There are 4 nested groupings, the coarsest first. Each group lies inside one group of the grouping before and may be the whole of it. The rows also spread widely along 16 directions, which tell nothing about the answers.
(in the rows, 128 means zero)
Known rows, each followed by its group in each grouping:
[ 61 129  92  95 130 132 114 131 177 173 108  85 151 130 129 110 159 113
 121 160 106 151 158 141 102 157 137 159 157  89 117 138 132 156  77  98
 159 168  94 107 133 141  83 103 132 153 117 105  96]
sep Sufav Gego dor
[127 121 110 105 134 122 152 112 120  80 145 186 117 119 119 115 139 177
 147 127  98 115 139 123 157 143 109 116 160  99 157 100  91 103 201 144
 113  99 143 169 106  92 136 147 140 114 123 111 117]
sep muzi Zop rukor
[112 182  83  77 181 129 133 172 147 116 137 152 141 140 170 113 172 136
 135  58 136 140 112 125 119 131  58 137 106  96 148 158 111 109  63 130
 123  97 109 123 134 142 102 115 150 117 111 138 168]
zibo pebu tul sarot
[129 121 130 114 112 158 156  79 125 126 161  92 158  81 110 154 156 151
  92 141 109 116 126 182 146 149 138 123 159  81 142  80 119 109 143 137
 158 104 119 108 161 125 154 118  91 193  83 118 119]
sep topud Sirad Til
[141  95 162 121 137 131 142 122 140 148 107  89 173 113  76 124 147  74
 132 107 135 123 105 150 144  93 116 141 122  71  99 127 144 133 107 112
 125 142 135 103 134 116 157  73 120 143 139 159 129]
zibo lizo degev Sepe
[ 97 109  88 129 118 122 135 154  98  88 118 169 118 131 141 120 179 156
 108  69 107 107 180 112 121 135  79 137  90 132 145 159  70 117  82 148
 109 113 138 133 112 148 105 136 188 115 121 106 118]
zibo lizo lozov gedu
[137 161 115 112 149 111 174 109 137 126 128 127 130  98 112 128 139 126
 168  83 130 166  96 128 142 131  64 111 117  96 148 149 120 125  90 106
 111 128 105 123 134 113 122  88 115 107 151 146 142]
sep muzi seti Feg
[ 94  53 176 112  93 137 174 128  90  97 115 158 116 114  86 126 141 153
 139 181 103 105 166 125 159  98 142 141 149 125 122 125 141 145 160 118
 126 133 109 148 114 154 154 110 121 147 156 114  92]
sep muzi fenu teg
[125 133 153 124  97 108 138  83 105 181 166 155 177 126 132 106 108  94
 147 107 168 130 103 174 161  83  91 130 141 143 145 155 136 102 155 146
 128 113 174  78 157 104 135 149 100 135  99 125 162]
zibo pebu pudi Pomal
[ 58  91 112  62 106 177 153  71 151 128 124 158 102 121 116  96 150 137
 169 146 123 104 158 127 145  71 110 170 150 110  96 168 144 150 121  82
 102 115  87 150  87 116 118  96 166 104 129 111 109]
sep Sufav dem kog
[ 77 111 145 111 127 136 159 143  97  80 134 172 113 126 142 152 160 148
 173  93 140  99 146 137 168 118 112 105 103 132 159 102 130  99 126 108
 110  91 124 124 118 148 120 150 136 131 147 111 102]
sep Sufav dem piluz
[129 165 126  96 174 120  92 189 109 112 161 235 179 181 159 114 177 175
 149 106 125 107  81 133 127 119  97  94 159 100 153 150  84 126 144 166
 149 116 111 123 132 156 125 150 147 157  65 107 143]
sep Sufav Gego dep
[135  49 165 132 108  93 123 140 119 119  94 136 162 132  56 117 122 114
 115 190 114 111 150 122 135 100 182 138 160  83 121 125 117 147 178 137
 145 173 149 131 122 128 151 117 114 162 136 136  86]
sep topud Sirad foret
[ 76 100 180  80 143 190 157 147 112 142 140 138 152 131 155 131 155 101
 128 119 147  71 148 173 178  78 140 165 138  98  98  75 194 106 162 113
 109  78 164 112  99 152 159 117 114 159 123 127 119]
sep Sufav dotu Pezi
[100 155 102 137  97 127 113 118 106 130 162 145 177 143 134 140 149 150
 109 103 108 129 133 144 129 141  96 108 130  85 164 120  74 133 111 144
 149 122 134  84 141 144  97 135 146 147  88  99 102]
sep Vobu kam mudi
[ 83 140 116 122 109  91 132 146 135 150 132 116 150 138 131 124 125 126
 140 143 121 170 151 148 140 161 111 124 135 122 171 122 146 148 103 124
 172 154 133  82 164 133  86 140  97 141 149 114 107]
sep muzi fenu Bidi
[156 104 100  97 138 122  97 148 122 110 143 188 151 154  93 109 156 154
 130  66 102  84 132 140 139 111  94 122 128 118 107 161 123 133 125 155
 112 117 108 140 143  96 139  96 178 114 133 153 149]
zibo pebu tul nimug
[137  87  84 121  76 121 142  85 129  93 100 113 128  89  87 125 123 145
 138 128 152 141 156 124 133 100 136 138 110 106 168 174  78 148 102 121
 163 128 159 125 134 101 126 144 148 131 109 135 120]
zibo pebu betif libo
[116 147 115  76 117 115 148 127 110 110 150 141 140 128  87 158  73 130
 164 114 111 131 130 119 178  93 109 110 105  90 152 115 158 162 140  81
  98  97 102 145 122 135 139  61 124  97 204 183 110]
zibo pebu pudi mado
[117 147 108 101 121  91 145 136 166  57 131 133 134 148  97 135 114 153
 164 126 133 175 102 113 148 118  77 105 121  50 204 131 100 131 102 128
 193 107 117  78 193 105  87 158 100 104 151 131 120]
zibo pebu tul sarot
[108 158 139 152 114 135 119 133  87 173 162 120 208 142 138 140 141 104
 103  76 113 118 121 151 139 131  83 120 112  88 137 104 109 128 116 134
 107 122 155  75 123 160 122  95 141 139 122 124 110]
zibo pebu tul sarot
[ 72  94 156 127 149 112 148 121 175 103 103  93 126 114 103 136 188 108
 138 153  99 129 118 124 108 163 134 121 157  70 115  92  96  80 112 100
 126 155  76 116 143 135 104 123 114 164 129  95  75]
sep Sufav dem piluz
[133  96 160 105 174 160 162 144 146  80  91 133 135 112  87 121 181 139
 164 127 104 116 113 121 151 128 116 132 148  49 110  91 127 131 153 108
 117 133 111 155  96 108 156  94 139 125 152 133 105]
sep muzi seti Feg
[124 181  85  90 182 161 150 138 135 127 146 121 147 100 154 132 184 143
 124  59 104 132 114 147 129 163  64 131 115  82 131 111 111 117  85 117
 109  94 102 142 117 133 132  83 144 132 115 137 148]
zibo lizo lozov gedu
[145 136 146 115 120 144 161 110  99 103 166 163 161 117 113 125 144 167
 140 108 110 130  97 155 163 119  67 112 146  90 157 116 113 126 152 158
 144  95 131 106 158 114 154 123 108 130 121 121 145]
zibo pebu betif libo
[121 132  79  77 136  90 146  92 175 120 141 150 100 105  90  96 127 159
 156 139  77 161 131 133 131 172  92 124 177 118 136 146 125 121 140 121
 128 144  68 169 157  72 109 108 113 107 148 129 136]
sep Vobu kam mudi
[126 141  78 102 103  82 154  59 132  91 168 184  90 119 110 133 118 146
 151  68 132 117 112 100 130  92  73 100 114 128 143 187  61  74 110 117
  66  90  92 149 131 102 104 110 162  93 117 134 138]
sep muzi Zop rukor
[143 149 142 104 123  79 124 138 102 116 177 216 169 187 115 102 109 117
 109  87 123 110  81 101 130  45  53 123 134  82 126 190  74  98 142 179
  89  97 131 102 145 139 130 108 145 107 103 138 158]
zibo pebu pudi mado
[ 63  93 155 146  80 186 179 116  75 126 112 124 142 102 130 122 170 144
 149 117 113 129 185 160 177 133  73 153 106 120 153 103 144 168 114 117
 139 120 167  89 109 143 124 133 136 112 163  86  94]
zibo lizo lozov gedu
[113  68 156 161 119  87 102 139 131 145 123 140 159 135  97 110 187 119
 125 109 104 107 140 179 129 170 121 112 151 156 117 115 125  97 127 159
 150 168 122  94 181  98 120 152 124 162 122 101 124]
zibo lizo degev Sepe
[119 164 114  92 187 138 121 147 129 132 138 160 167 116 154 117 178 143
 141 125 104 121  93 122 112 154 118 120 161  89 128 117  77 110 152 113
 103 126  92 177  87 147 140 108 155 159  84 121 132]
zibo pebu pudi mado
[102 143 113 101 126 119 173 110 128 101 143 148 119 118 159 117 138 137
 126 100 144 141 143 142 151 123  76 141 125 103 172 126 114  83 121 153
 139  82 162  99 148 115 106 168 105 122 110 107 144]
sep topud Sirad foret
[140 139 145  69 189 138 183 194 113  77 145 172 119 135 127 124 193 162
  98  93  79 113  99 113 123 117  58 134 135  72  99 146 127 111  83 158
 105  94  53 152 140 181 160  56 120 146 133 140 160]
sep muzi fenu Bidi
[131 109 135 135 104 168 175 116  64 131 129 118 155  91 125 137 143 116
 111  60 136 105 163 156 174  98  84 149  80 108 133 114 131 135 117 136
  97  87 201 111  98 139 162 100 145 119 139 141 128]
zibo lizo lozov gedu
[ 98 111 174 147  76 104 146  46 117 132 156 176 160 128 108 102 132 135
 169 194 137 144  84 126 133  93 106 108 193 101 158 154  53 108 187 133
 144 151 123  95 133 118 115 170 109 150  71  70  96]
sep muzi fenu Bidi
[ 86 142  95  92 120 150  78 143 158 132 138 162 174 166 131 123 170 161
 163 130 135 123 118 155 127 118 121 116 146  93 150 153 116 181  89 115
 190 140  98  82 148 127  90 138 155 146  86 107 111]
sep Sufav dotu Pezi
[121 142  72 127 150 121 133 122 153 121 122 113 135 117 136 106 175 136
 108  68  92 136 153 136 117 188  79 138 128  88 132 115  84  96 103 150
 115 129 144 124 120  89 100 124 161 117 117 113 122]
sep muzi fenu Bidi
[119  83 170 119  99 126 143 136 133 117  98 103 168 144  79 134 143  88
 121 153 164 129 106 115 125  36 134 148 118  49 115 178 115 154  70 118
 164 150 129  66 143 166 134  93 120 166 108 137 109]
sep muzi fenu Bidi
[ 85 125  93  61 133  89 131 154 147 107 130 140 105 137 134 158 115 115
 126 121 155 109 155 102 126  85 162 129 100 126 134 157 133 100  89  82
 109 103  92 152 120 170 107 105 140 154 134 158 116]
sep muzi seti Feg
[ 84 123 107 107  98 154 176  72 150 136 140  86 128  94 139 108 159 137
  72 157 108 146 157 140 115 138 103 176 165  73 128 127  91  99 116 144
 150 110 136 102 134 132 113 132 117 158  73  83 117]
sep muzi seti Feg
[ 94 107 129 122 141 126 117 148 138 130 122 158 145 149 124 109 190 136
 127 114 101 108 135 133 115 142 109 134 149 110 106 136 108 119 111 137
 121 151 105 123 126 130 113 114 156 143 113  98 116]
sep muzi Zop rukor

New rows, each followed by its group in each grouping:
[113 125 104 117 159  95 120 158 135  88 110 165 133 128 144 122 175 151
 141 138 129 128 126 102 104 153 144 112 144 105 160 136  49  94 133 129
 141 144 120 157 104 141 109 163 154 165  81 105 109]
sep muzi fenu Bidi
[ 94 105 159 129 115 134 159 117 111 117 123 112 137  98 124 170 169 113
 165 100 168 113 117 157 145 108 133 103 100 126 145 123 134 108  73  89
 132 123 105  91 147 160 127 125 114 172 124 122 110]
sep Sufav dem piluz
[130 104 131 103 105 192 205  59 100  86 136 120 111  34 116 154 162 176
 160 128 146 116 127 162 167 116 133 121 133 105 158 109 108 118 140  98
 137  78 124 153 111 124 171 129 113 160  92 122 124]
sep Sufav dotu Pezi
[116 113 161 122 168 164 165 126 137 117 110 107 147  94 154 127 215 106
 132  98 158 110 101 153 127 126 117 142 135  85 114 109 105  65 106 126
 129 115 140 112 117 136 145 141 127 183  68 104 139]
sep muzi fenu Bidi
[107  98 125 124 108 101 136 108 104  95 127 194 128 118 124 105 130 155
 165 148 128 119 147 107 141 122 128 120 150 137 168 141  65 100 193 128
 113 125 149 165  95 115 121 175 153 121 111 102 108]
zibo pebu tul sarot
[122 148 156 102 146 128 124  83 152 171 171 130 183 138 126 119 140  86
 130 125 139 111  67 155 135  95 113 127 174  70 101 113 118  82 160 122
 107 118 122 101 129 113 139 103 112 164  81 128 129]
sep muzi fenu Bidi
[138 111 157 139 121 141 146 130  90 131 109 148 176 109  97 122 145 133
 185 114 139 136 108 143 160 110 101 114 120 108 151 141 126 171 129 114
 136 148 138 115 117 129 149 110 135 124 146 138 122]
zibo pebu tul nimug
[127 145 104  90 156 131 125 146 164  94 135 150 144 152 101 119 154 148
 158  81  99 134 113 141 154 139  70 116 135  60 138 113 135 141 112 131
 145 119 106 111 156  84 110 105 136 100 151 140 129]
sep Vobu kam mudi
[115 128 126 102 128  89 170  95 116 140 130 164 118  93 126 103 120 123
 157 161 133 152 119 104 122 115 120 131 159 134 142 171  90 105 157 108
  96 144 114 172  92 137 130 118 120 138 110 123 129]
sep muzi fenu Bidi
[134 115  74  97 122 133 169  97 151  62 129 103  97  92  84 139 138 163
 127  78  80 131 160 134 159 163  80 128 112  75 149  97 113 110 117 127
 124  82 113 141 154  72 126 105 138  93 174 144 122]
zibo pebu pudi Pomal
[112 114 128 148 123  95 116 125 139 165 125  73 182 107  99 136 129  96
 102 150  97 141 145 156 128 180 152 122 147  88 139  72 115 124 148 118
 144 164 150 107 141 120 124 114 105 167 137 129  84]
zibo lizo lozov gedu
[104 142  83  85 121 117 160  78 132 100 168 127 110  96 124 151 114 134
 113 101 103 112 143 114 141 126 106 123 120  94 139 107  84  79 142  98
  77  72 106 165 110 128 124  97 143 122 132 143 106]
zibo lizo lozov gedu
[ 88  90 124 111 138 149 124 161 148 106 102  94 139 134 105 149 176 116
 119 100 108  96 162 144 137 137 142 137 113  74 108  93 144 130  86 106
 134 127 112 107 133 140 117  97 147 146 153 131  84]
sep Sufav Gego dor
[152 126 153 160 150 120 114 149 108 114 114 163 188 126 103 133 188 156
 177 116 131 134  74 146 129 152 120  75 146  86 160 128  72 147 126 136
 165 168 119 104 142 131 134 140 132 163  93 109 110]
sep Sufav Gego dep
[126 137  89 100 119  99 122 113 111 152 158 141 143 115 109 139 100 119
 129  82 108 113 151 144 155 131 116 114 113 140 134 122 136 127 138 107
  90 109 124 156 119 113 133  81 143 116 157 167 127]
zibo lizo degev Sepe
[114 116 118 131  99  99 137 116 113 124 134 104 147 102 124 164 122 110
 123 103 161 125 141 153 146 118 142 110  93 130 168 120 112 101 101 113
 148 108 154 101 152 141 122 144 116 164 113 140 121]
zibo lizo degev Sepe
[ 97  86 170 129  95 137 184 122  91 122 100 103 137  89  97 153 142 108
 140 144 146 130 136 130 144  85 136 134 107 101 132 145 131 147  85  91
 127 137 119 106 121 186 142  90 107 159 143 129  96]
sep Sufav Gego dor
[107 100 111  89 117 130 149 125 126 109 121 106 124 100  87 160 120 142
 136 151 104 115 162 124 149 125 166 126 128 101 129 105 142 153 131  79
 121 128  91 164 108 144 143  74 131 152 163 156  85]
sep muzi fenu teg
[121 106 134 110 123 143 146 112 121 107 125 174 132 136  95 109 147 142
 178  88 119 111 124 136 163  97  77 127 131 100 122 147 131 145 128 125
 109 119 122 120 124  99 129 106 150  88 153 127 121]
sep Sufav Gego dor
[128 165 126 130 121 105 143  82 121 179 183 144 155 111 137 127 151 123
 138  65 134 135  90 180 136 139  62 102 138 151 130 150 129  92  94 137
 114 123 101  85 178 112 118 109 107 143 104 120 162]
sep muzi seti Feg
[ 92 182  80  48 200 156 137 172 167 127 143 132 130 132 178 126 180 142
 112  99 107 120 129 131 119 155 107 151 140  80 116 107 138 107  98 112
 115  91  89 160 106 150 118  88 142 150 105 133 146]
sep muzi Zop rukor
[112  99 145 120 114 150 208 116  93 112 113 143 115  78 149 105 170 134
 118 113 155 135 148 143 137  99  92 163 122 120 146 165 105 100 103 152
 132 101 172 113 118 150 142 150 110 145  84 101 152]
sep Sufav dotu Pezi
[ 84 132  92 106  93 133 121  98 139 149 152 166 141 137 137  93 147 162
 145 125 119 139 151 163 135 135  87 138 157 133 150 160 120 149 117 141
 160 129 127  92 149 101  90 152 136 117 100  90 128]
sep Sufav dotu Pezi
[ 68 135  97  88 125 136 107 133 137 158 129 138 153 133 152 124 150 126
 139 148 140 122 149 134 116 117 151 141 141 120 132 152 118 144 106  97
 138 141 111 126 103 159 103 124 151 163  89 112 105]
sep Sufav dem piluz
[ 95  52 171 108 144 118 152 158 147  65  92 149 105 117 105 129 186 139
 154 162 127  98 138 132 135 129 168 124 152 107 125 104 118  85 145 120
 148 132 105 142 140 134 135 161 114 171 122 106  97]
sep Sufav dotu Pezi
[128 121  90  96 147 131 116 155 109  95 138 199 120 131 113 136 176 194
 169  86  98  93 140 132 142 149 114  96 126 148 131 143 119 150 116 115
 109 128  69 179 115 124 131  94 180 125 142 135 128]
sep muzi Zop rukor
[100 168 139  96 119 121 120 123 119 153 158 160 182 146 110 135 103 135
 199 147 126 156  85 139 159 107  93  97 144  99 165 137 139 185 137  85
 145 140  85 105 140 136 117  96 112 119 154 139 114]
zibo pebu pudi Pomal
[113  89 129 128 119 127 126 152 133 130 110 128 164 138 114  93 169 138
  75 154  99 125 170 151 121 144 127 164 163  86 130 123 113 136 135 182
 176 152 166  92 146 123 124 150 121 165  94  98 119]
sep topud Sirad Til
[113  80 115  96  83 164 146  80 137 117 135 119 140 120  92 116 142 133
  92 130 124  96 160 150 143  75 123 170 143  73 107 145 122 132 126 144
 142 100 153  99 134 107 141 116 142 140  93 117 117]
sep Sufav dem piluz
[106 122 166 100  88 162 163  77 112 127 165 157 146 133 106 138 134 131
 171  96 153 109 101 162 183  52  70 123 123 105 127 145 164 137 111 110
 126  90 112  75 153 119 138 101 118 116 138 129 134]
sep muzi seti Feg
[135 143  70  26 178 143 151 148 160  36 157 155  89  97 124 165 154 220
 140 132 100 112 135 146 157 166 149 101 149  95 169  81 142 112 142 113
 168  63  53 195 159 116 149 123 106 166 124 154 143]
sep topud Sirad Til
[169 100 160 152 111  36 124 111  98 111 158 199 151 148  78 134 107 111
 140 100 142 102  81 118 138  81 120  78 136 126 136 159  73  71 173 158
  87 136 141 123 151 111 141 129 122 138 116 142 129]
sep muzi Zop rukor
[ 51 134  98 116 108  97 116 114 147 136 120 127 131 129 135 136 145 116
 169 119 137 146 147 123 121 138 111 115 108 139 160 152 100 130  70  78
 134 145  90 112 130 143  69 134 153 125 136 110  99]
zibo lizo degev Sepe
[133  89 134 135 149 137 126 123 173 115  69  70 161 103  66 136 173  98
 167 124 136 135 109 136 126 135 148 122 125  46 119 115 113 151  91  88
 151 174 119 108 126  99 130  96 138 146 137 142  89]
sep Sufav dem piluz
[118 101 104  91  88 109 113 109 128 175 150 145 152 141 112 111  84 111
 119 131 148 106 176 165 169  88 153 156 143 146 125 139 181 137 166 137
 134 118 187 116 132  88 132 123 124 131 129 148 137]
sep muzi Zop rukor
[ 93 121 150 102 164 147 121 170 111 117 139 178 161 147 136 124 185 149
 135 131  86  95 124 132 136 140 111 124 152  97 117  98 113 130 155 124
 113 123  97 149 102 158 140 108 151 151 121 110 104]
zibo lizo lozov gedu
[147 195  97 117 157  65 149 102 113 115 183 148 134  87 146 181 125 134
 153  61 149 136  63 136 125 153 110  51 110 128 178 129  67  50 105 103
  93  94  80 141 158 149 121 118 104 165  97 148 142]
sep Sufav Gego dor
[121 114 149 106 142 103  93 180 142 134 129 121 182 144 111 156 131 113
 160 139 159 121 110 169 156 127 173  98 130 115 158  97 175 134 128 107
 188 141 123  94 181 133 131 142  90 184 138 155 122]
zibo pebu tul sarot
[120 141  89  89 107 173 149  98 101 110 150 145 141 114 146 143 144 148
 127  75 156 100 140 136 154  73 104 139  98  96 142 150 105 130 102 117
 117  72 150 123  97 140 137 112 170 133  88 138 135]
sep muzi fenu Bidi
[ 85 153 160 109 133  96 215 109  93 129 164 164 102 106 135 121 106 126
 162 118  92 156 126 118 167 141  51 119 139 132 148 107 144  95 160 111
  63 107 103 147 115 143 124  95  86  92 195 122 118]
sep muzi fenu teg
[110  98 134 120 124 139 145 135 104 111 114 161 131 122 136 131 166 120
 158  68 168  94 140 147 154  91 114 129  97 131 133 148 124 105 103 124
 115 105 157 112 120 132 129 143 151 133 115 122 132]
sep Sufav Gego dor
[114 104 143 116  95 104 123 140 129 179 131 124 179 142  88  92 116 117
 118 170 110 158 139 155 134 113 106 155 160 111 129 164 163 181 121 148
 176 171 131  84 173 125 124 105  96 139 143 128 134]
zibo pebu tul sarot
[128 195  91  80 177 141 146 164 120 164 151 153 155 113 175 116 143 138
 153  65 138 151 120 171 155 153  78 128 120 126 157 130 168 143 103 129
 129 102 144 125 124 126 127 106 111 121 125 148 170]
sep Sufav dotu Pezi
[130 133 147 135 128  85 149 164  88 154 116 147 162 126 110 127 106 103
 155 109 142 152 130 129 156 112 110 115 106 126 154 143 148 156 122 120
 118 156 159 114 117 148 132  97 109 123 170 154 122]
sep muzi seti Feg
[102 129 155 126 137 177 208 102 101 117 128  94 130  72 126 149 174 127
 133  93 104 129 123 145 151 139  83 134 120  72 121  91 123 111 101 102
  95 100 111 121 112 159 147  78 113 139 142 115 107]
sep Sufav Gego dor
[ 98 124 143 114 122 113 143 112 129 120 145 123 144 133 109 155 133  97
 132  98 133 108 114 126 137  91 114 115 112  82 120 122 116  98 106 103
  94 111 110 100 132 148 120  92 129 140 135 137  98]
sep Sufav dem piluz
[149 139 166  96 161 115 183 157 107  99 148 154 129 115 101 154 132 140
 162  91 119 131  97 149 181 122  84  96 121 103 141 101 180 122 131 121
 117 101  96 129 160 133 160  80  80 127 185 164 144]
sep muzi seti Feg
